All groups share one centre, and each spreads out both ways along 8 directions, with some noise.
(in the rows, 128 means zero)
Known rows, each followed by its group:
[107 160 106 107 123 135  91 115 141 112 153 160 108] => gusim
[ 79 123 150 109 159  82  97 135 127 156 168 161 114] => fomaz
[ 86 133 119 167  99 110  93 139 109 151 136 122 114] => bera
[ 76 152  71 124 120 125 106 116 101 173 119 125 129] => bera
[108 163  99 141 137 141 122 109 119 121 115 112 125] => bez
[179 143  82 106 108 102 149 134  73 125 128 112 138] => gusim
[120  72  96  54 134 109 139 126  79 155 106 138 166] => gusim
[120 163 157 177 148  83 134 105 115 102 128 120 135] => bez
[116 112 100  82 119 142 148 118 108 100 138 117 131] => bez
[ 78 113 106 131 111 127  90 126 144  63 123 128 115] => bera
[ 79 104 125 157 105 123 126 108 103 124 103 104 137] => bera
[ 76 159 138 127 154 136 167 103 143 124 160 109 134] => bera
[ 44 143 117 120 145  99 110 106 153 130 137 161 151] => gusim
[ 67 119  89 131  99 136 114 127 155 104  97 141 178] => gusim
[114 147 126  95 205 101 152  97  94 162 113 133 143] => bez
[ 78 140 159 155 141 149 164 133 160 136 168  93 114] => fomaz
[110 120 123 120 122 153 153 140 142 135 138 109 132] => fomaz
[105 167 110 131 122 110  69 128 125 129 110 178 150] => fomaz
[ 84 110  95  82 129 111  83 137 130 146 109 181 163] => gusim
[103 170 106 159 145  53 125 139 114 141 158 130 131] => gusim
[114 141 125 130 105 163 146 111 111 107 159  84  91] => bez
[108 147 115 141 106 111 108 108 116  85 166 117  90] => bez
[119 128 123 118 135 136 136 112 118 123 104 131 154] => bera
[135 148 156 111 121 166  64 135 136 125 163 160  70] => gusim
[139 125 133  96 144 122 108 139 100 154 135 149 127] => bez
[ 70 150  99 114 118 135 133  95 134  69 157 118 124] => fomaz
[105 142 111 132 100 100 102 109 119 133 126 156 144] => bez
[121 113 132  60 179 126 159 103  93 179 130 133 144] => bez
[113 121 110 154  95 154 114 175 164 144 100 139 162] => fomaz
[123 148 150  90 167 147 172 102 139 105 152 122 139] => bera
[ 85 151 115 170 141 121 111 106 101 124 114 103 112] => fomaz
[110 124 117 123 112 104  95 136 113 103 147 135 112] => fomaz
[114  94  91 107 124 115 110 145 102 141 124 114 116] => fomaz
[ 64 150 144 163  95 102 157 123 126 158 168 120 157] => bera
[ 51 110 113 107 159 124 147 109 116 142 125 111 143] => gusim
[108 138 137 174  93 109 121 131  93 186 116 124 149] => bera
[115 118 141  84 174  88  99 121  98 175 147 167 112] => bera
[114 171 129 104 138 137 111 117 122 110 178 134 101] => fomaz
[138 140 159 117 132 115 158 108 103 121 168 115 114] => gusim
[ 53 110 147 113 145 121  90 174 166 148 164 162 125] => bez

New rows. What belongs after each?
[122 130 103  93 132  78  73 120  73 123 128 159 115] => fomaz
[140 113 151 150 110 155 148 162 143 158 124 115 133] => fomaz
[104 115 112 153 118  95  75 151 104 129 103 129 112] => fomaz
[ 89 172 149 160 109 106  93 111 132  74 143 155 137] => fomaz
[ 58 131 120 122 173 138 120  92 136  92 154  99  74] => bera
[135 139 114  84 132 161 146 129 123 148 144 130 128] => fomaz
[111 140 127 107 152 131 128 119 137 131 120 150 150] => bera
[116 123 109  68 176 131 133 123 102 143 147 118 109] => bez
[102 123 185 106 137 134 103 108 145 137 142 173 131] => gusim
[150 165 173 153 133 169 112 171 174  61 175 122  98] => bera
[105 170  97 156 128 124  73 139 132  98 143 130  85] => bez
[104 138 161 171  93 118 134 112 133 105 146 113 131] => bez
[106 126 122 127 121 126 118 147 136 120 117 138 151] => bez
[138 160 120 163  86 142 117 110 110 128 126 117 122] => bez
[113 141 137  87 153 141 149 114 123  94 197 106  80] => bera
[125 159 152 150 132 140 117 138 128 145 137 135 123] => fomaz
[ 29 211  46 154 159 127 118  92 160 124 134 126 131] => gusim
[117 116 110  87 173 116 124 149 124 135 106 147 154] => bez
[ 94  94 110 117 139 100 127 127  94 141 133 106 107] => fomaz
[ 90 119 166 106 125 167 129 145 131 200 169 133 112] => bez
[113 146 153 155 119 120 103 133 127 155 138 144 124] => bez
[108 164 133  85 164 119 136 123 144 143 162 163 151] => bera
[124 182 152 146  93 137 113 121 141  83 138 158 159] => fomaz
[131 132 147 108 142 106 107 139 127 161 121 178 160] => bera
[143 132 168 122  93 150 145  98 141 113 117 153 173] => gusim
[151 166  99 163  81 193  98 153 116 129 126  98  88] => bez
[ 71 137 121 125 127 132  99 129 144 117 143 138 119] => gusim
[147 135 134 106 128 134 142 125 108 136 117 135 149] => bera
[ 85 131 125 128  99 136 114 132 143 152 118 153 163] => bez
[ 70 137  70 116 150 153 137 117 136 158 113 111 129] => fomaz
[ 88  99 134 121 116  87 106 121 104 132 143 146 125] => bera
[106 106 134  81 127 161 150  89 117 126 121 129 146] => gusim
[105 164 151 107 173 169 117  91 122 162 155 135  86] => gusim
[ 60 142  96 107 140 140 103 126 137 138 159 133 104] => bez
[111 102 149 126 138  77  84 157 108 144 154 146  98] => fomaz
[ 48 122  99 151 113 127 140  91 112 121 116  91 133] => bera
[119 136 115 120 132 148 107 158 125 119 138 116 107] => bez
[121 103 133 107 137 156 165 118  93 158  97 100 152] => gusim
[135 138  92 134 128 111  92 184  91 143 138 111  97] => gusim
[136 178 108 105 137 181 120 132 141 150 128 152 139] => fomaz
[103 138 149 135 133  72 119  99 117 107 149 144 133] => bez
[125 149 121 109 158 114 125 113 105 170 125 141 137] => gusim
[133 126 184 104 171 130 155 110 124  99 173 115  97] => bera
[ 98 105 109  75 127 129 110 122 113 117 143 141 123] => gusim
[ 85 121  83 129 135  77 108 155 113 153 103 141 172] => gusim
[ 55 115 125 101  76  76 120  82 184  46 163 194 188] => gusim
[ 87 151 129 129 195 143 143 127 125 125 134  90 116] => bez
[109 177 107  98 118 123  79 113 120  90 149 174 134] => fomaz
[ 81 110 149 162 116 102 100 162 145 141 100 148 176] => gusim
[ 96 201 106 141 137 167  89 139 157 127 153 145 103] => fomaz
[122 144 114 115 138 148 123 139 133 160 124 141 142] => fomaz
[116 113 102 106 105 143 134 128 110 110 115 118 144] => gusim
[156 128 150 122  83 109 148  80  78 131 146 127 129] => bez
[143 138 144  97 171 130 117 138  99 195 121 147 125] => bez
